The rows of a group lie close to one hidden flat surface of 6 dimensions, which passes through zero. Surfaces can cross.
(in the rows, 128 means zero)
Some rows, each with its group after it:
[149 159 107 141 149 125 149 155 124 111 111 169 125 110 129 156]	(4)
[ 78 123 130 136 127 110 131 129 141  98 106 132 145 111 150 121]	(2)
[180 176 154 132 119 122 132 174  83 133 110 126 117 135 141 191]	(3)
[105 118 144 131  98 141 109 111 125 121 100  97 131  81 154 132]	(0)
[199 151 148 115 129 134 110 151 102 138 113 130  99 111 111 153]	(4)
[ 85 106 119 142 122 115 161 111 134 113 134 131 158 137 147 121]	(4)
[117 127 197  99 107 131  88 132 119 145 131  98  81 129 109 134]	(2)
[170 178 108 138 117 131 123 139 109 132 125 141 142 145 120 136]	(1)
[121  99  94 128 152 122 141 118 160 121 127 154 124 104 114  90]	(1)
[ 94  77 176  86 176  79 110 148 160  90 189 113 106 153 112  96]	(3)
[141 153 129 126 128 113 117 140 124 120  82 139  98  75 116 138]	(2)
[163 127 141  88 145 106  52 145 146 110 157  81 105 125  96  88]	(3)
[ 69 173 152 144  90 102 149 126 112 131  44 167 122 106 128 155]	(3)
[195 178 113 155  84 169  97 120  92 141  95  93 154 107 151 175]	(2)
[133 136 138 142  91 156 105  96 131 138  70 100 112  43 151 141]	(1)
[196 122 140 130  82 142 126 108  97 192 101 131 102 116 103 140]	(1)
[ 97 175 145 122 122  98 126 137 124 139 105 162 124 164  92 112]	(3)
[ 97  89 151 133  93  96 167 117 120 127 109 108 135 126 155 141]	(4)
[160 111 193 106 120 141 114 137 117 155 117 116  58 101 112 147]	(2)
[147 147 132 143 171 107 176 171 102 113 124 162 117 131 138 182]	(4)
[194 151  88 135 156 148 125 148 113 140 177 143 143 183 111 134]	(0)
[131 130  99 133 140 160  99 114 145  99 146  93 155 103 151 116]	(0)
[ 72 115 218 106 113 128 100 128 123 122 150  89 110 156 142 149]	(1)
[157 161  66 133 166 115 150 149 139 122 101 188 129  91 102 123]	(0)
[176 122  94 164 122 119 190 126 108 148 106 163 135 106 144 168]	(1)
[146 111 142 108 169  95 159 156 139 166 153 185  79 170  50 102]	(2)
[115 127 145 138 146 118 170 155 114 126 143 164 117 161 137 159]	(3)
[220  96 166 120 126 106 144 151  83 158 158  96  96 143 130 171]	(4)
[125  95 132 146 103 167 133  98 121 113 139  81 151 111 187 153]	(2)
[ 94 136 124 146  86  99 145 116 119 126  97 117 170 134 158 129]	(0)
[104 133 170  99 105 162  62 112 138 136 144  80 115 121 128 118]	(1)
[ 80 115  95 156 134 125 206 111 135 117  96 184 149 110 164 149]	(3)
[133 117  98 132 158 109 136 132 136 122 181 133 161 188 108  93]	(0)
[185 162 100 149 115 154 123 130  93 148 131 119 146 147 141 158]	(0)
[ 92  76 148 119 145 125 157 130 140 124 151 133 116 127 149 132]	(1)
[147 147 142 125 193  94 180 192 118 117 150 194 107 161 112 167]	(4)
[ 81 127 104 129 145 173 117 108 156 117 162 130 150 151 132 100]	(4)
[171 120 170  98 160  97  92 170 125  85 141  88  95  79 137 146]	(3)
[109 124  94 159 108  65 177 124 121 114  93 141 187 137 142 120]	(0)
[101 148 156 117 111 129  95 126 127 113 117 110 123 124 132 128]	(2)

New rows. What belongs after each?
[143 145 158 111 107 120  87 123 129 148 107 117 101 116 102 124]	(4)
[180 142  70 155 122 174 143 108 108 154 138 133 157 141 137 138]	(3)
[191 126  80 138 114 152 138 103 126 154 106 131 129  84 117 119]	(1)
[105 170 136 137 119 133 110 129 121  94  91 123 146  96 152 160]	(1)
[169 149 137 103 102 187  52 104 128 151 134  86 102 115 105 114]	(4)
[143 179 150 144  91 132 112 143  86 119  89 108 142 121 173 192]	(1)
[ 68  95  95 108 172 107 125 110 194  99 139 156 129 111  90  46]	(1)
[142  75 113 128 162 119 120 130 149  80 149  92 130  62 161 110]	(3)
[114 123 147 122  90 144  97 100 139 147  92 113 100  82 119 125]	(1)
[ 72 167 120 132 171 113 113 168 133  65 163 125 170 174 144 135]	(1)
[109 150 116 151  93 113 119 118 117 118  92 107 172 118 164 137]	(0)
[153  88 144  99 147 141 100 125 143 131 187  85 122 156 114 100]	(3)
[ 36 102 176 118 146 136 110 124 150  75 136 101 129 110 181 134]	(1)
[113 135 144 137  72  86 141 116 111 129  54 124 128  68 149 146]	(4)
[ 96  89 114 108 152  87 149 119 170 145 139 176 102 144  66  57]	(1)
[122 161 149 129 118 140 115 135 105 112 122 107 140 129 160 159]	(1)
[182 103 135 112 151 176 104 125 130 146 152 121  80 104 120 145]	(0)
[131 180  87 134 137 125 131 142 125 114 107 165 146 115 127 123]	(0)
[202 152  76 128 169 121 109 165 123 116 172 130 147 145 119 119]	(3)
[ 61 195 175 104 123 141  82 141 126 117 118 130 126 167 119 139]	(0)
[187 151  99 100 205 146  90 169 141 127 186 162 103 167  64 103]	(4)
[133 153 157 128  88 132 142 125 104 148  69 143 102  91 133 177]	(0)
[168 143 187 105 123 136  94 137 114 158 111 128  62 102  93 151]	(2)
[141 121 113 136 185  79 178 174 121 113 155 176 126 157 119 136]	(4)
[ 77 150 102 143 110 112 128 111 142 109  74 149 155  91 125 103]	(4)
[111 140  86 157 107  54 182 130 118 121  87 162 178 117 133 126]	(0)
[146 162 106 132 154 173  99 130 147 107  91 142  97  43 133 130]	(0)
[150  90 111 138 113 147 124 100 141 116 104 102 126  50 164 133]	(0)
[168  72 152 116 119   6 165 152 115 134 121 124 124 125 104 100]	(4)
[ 65 114 168 138  97 115 170 115 126 136  79 151 119 106 159 156]	(3)
[138  85 123 128 156  82 186 132 142 141 126 179  99 125  99 109]	(0)
[149 146 122 115 167 186  81 128 152 111 114 139  89  55 122 132]	(0)
[ 89  97 127 124 136 102 129 127 151 106 165 110 154 162 127  91]	(0)
[174 111 100 141 111 143 155  99 117 160  96 146 115  82 130 142]	(1)
[189  82  93 122 170 160 128 125 151 136 177 127 100 100 121 108]	(0)
[ 69  94 196  95 129 128 113 119 153 130 117 128  72  99 118 121]	(0)
[127  95 129 121 145 123 132 125 143 133 137 130 113 111 120 115]	(0)
[121  94 146  97 110 158  83  95 152 155 132 101  91 116 107  86]	(1)
[195 117 110 130 128 160 121 119 113 151 154 111 127 148 124 126]	(1)
[148 127  53 175 131 124 207 113 119 144 117 184 160 137 138 134]	(2)
[143 158 122 107 163 187  79 134 143 113 117 131  89  76 113 136]	(0)
[103 194 149 121 127 100 106 167 107 109 129 130 155 185 126 151]	(1)
[170  60 126 119 166 117 176 137 145 140 143 153  80  89 111 125]	(2)
[127 102 150 119 148  87 161 134 134 152 142 165 100 155  97 115]	(0)
[128  83 129 136 100 174 125  84 128 155 160  88 121 138 146 118]	(3)
[177  82 141 124 127 137 147 118 109 165 167 113  98 143 124 151]	(0)
[179  63 147 111 127 173 126 110 129 156 149  97  78  70 140 142]	(0)
[ 21 135 181 115  89 139  83 104 150  94  78  91 124  65 160 131]	(0)
[115 138 182  93 118 111  87 141 126 136 132 108 100 154  98 108]	(3)
[131  79 121 148 164 127 186 144 117  98 141 132 128 105 178 168]	(3)
[113  98 116 133 137  57 190 143 121 139 162 151 160 207 104 107]	(0)
[ 80 123 125 129 127 118 110 119 141  92 151 100 185 163 141  95]	(0)
[168 138  85 132 170 117 148 147 127 134 143 180 120 137  97 116]	(0)
[157 165  82 159 101 165 137 107 114 146 101 127 156 113 143 137]	(3)
[139  91  77 158 176 141 181 129 135 117 184 151 155 167 144 126]	(3)
[104 202 139 104 155  99 102 161 144 118  66 192  93  97  80 121]	(4)
[142 178 102 135 160 108 154 159 129 133  96 201 119 120  90 139]	(0)
[ 72 173 163 137 141  82 148 174 104  83 111 149 157 166 162 176]	(1)
[142 157  75 145 110 193  80  89 144 121 118 104 167  96 138 113]	(4)
[147 158 136 126 132 106 133 165 107 131 129 138 119 155 123 155]	(3)
[111 112 212  80 140  88  92 164 130 109 159 102  84 140 107 120]	(3)
[ 93 184 116 107 161 120  80 162 152  72 156 117 168 172 121 103]	(1)
[136 171  86 133 162 173  70 129 145  95 131 105 138  85 139 126]	(0)
[119  97  78 136 162 110 151 119 162  99 126 138 142  85 129  90]	(0)
[113 237 144 117 142 145  81 168 109 127 139 147 142 216 101 146]	(0)
[ 79  69  95 148 107 138 148  88 161 104  95 119 134  52 163 111]	(3)
[131  46  84 145 146  97 169 108 161 105 138 135 137  82 133  79]	(0)
[192 178 125 128 106 118 116 138  91 171 123 136 136 175  91 132]	(1)
[130 106 203  89 119 130  74 125 129 141 163  80  88 167 111 113]	(3)
[ 77 136  92 128 185  97 137 150 165  81 148 152 162 136 116  92]	(1)
[174 133  78 157 165  97 191 162 110 133 159 172 150 165 125 144]	(1)
[157 121  83 150 173 177 156 136 118 119 182 125 147 157 173 160]	(4)
[169 149 165  86 129 135  58 149 125 130 143  90  79 125  94 120]	(2)
[123 140  38 173 150 117 181 122 140 101 114 173 200 113 156 120]	(2)
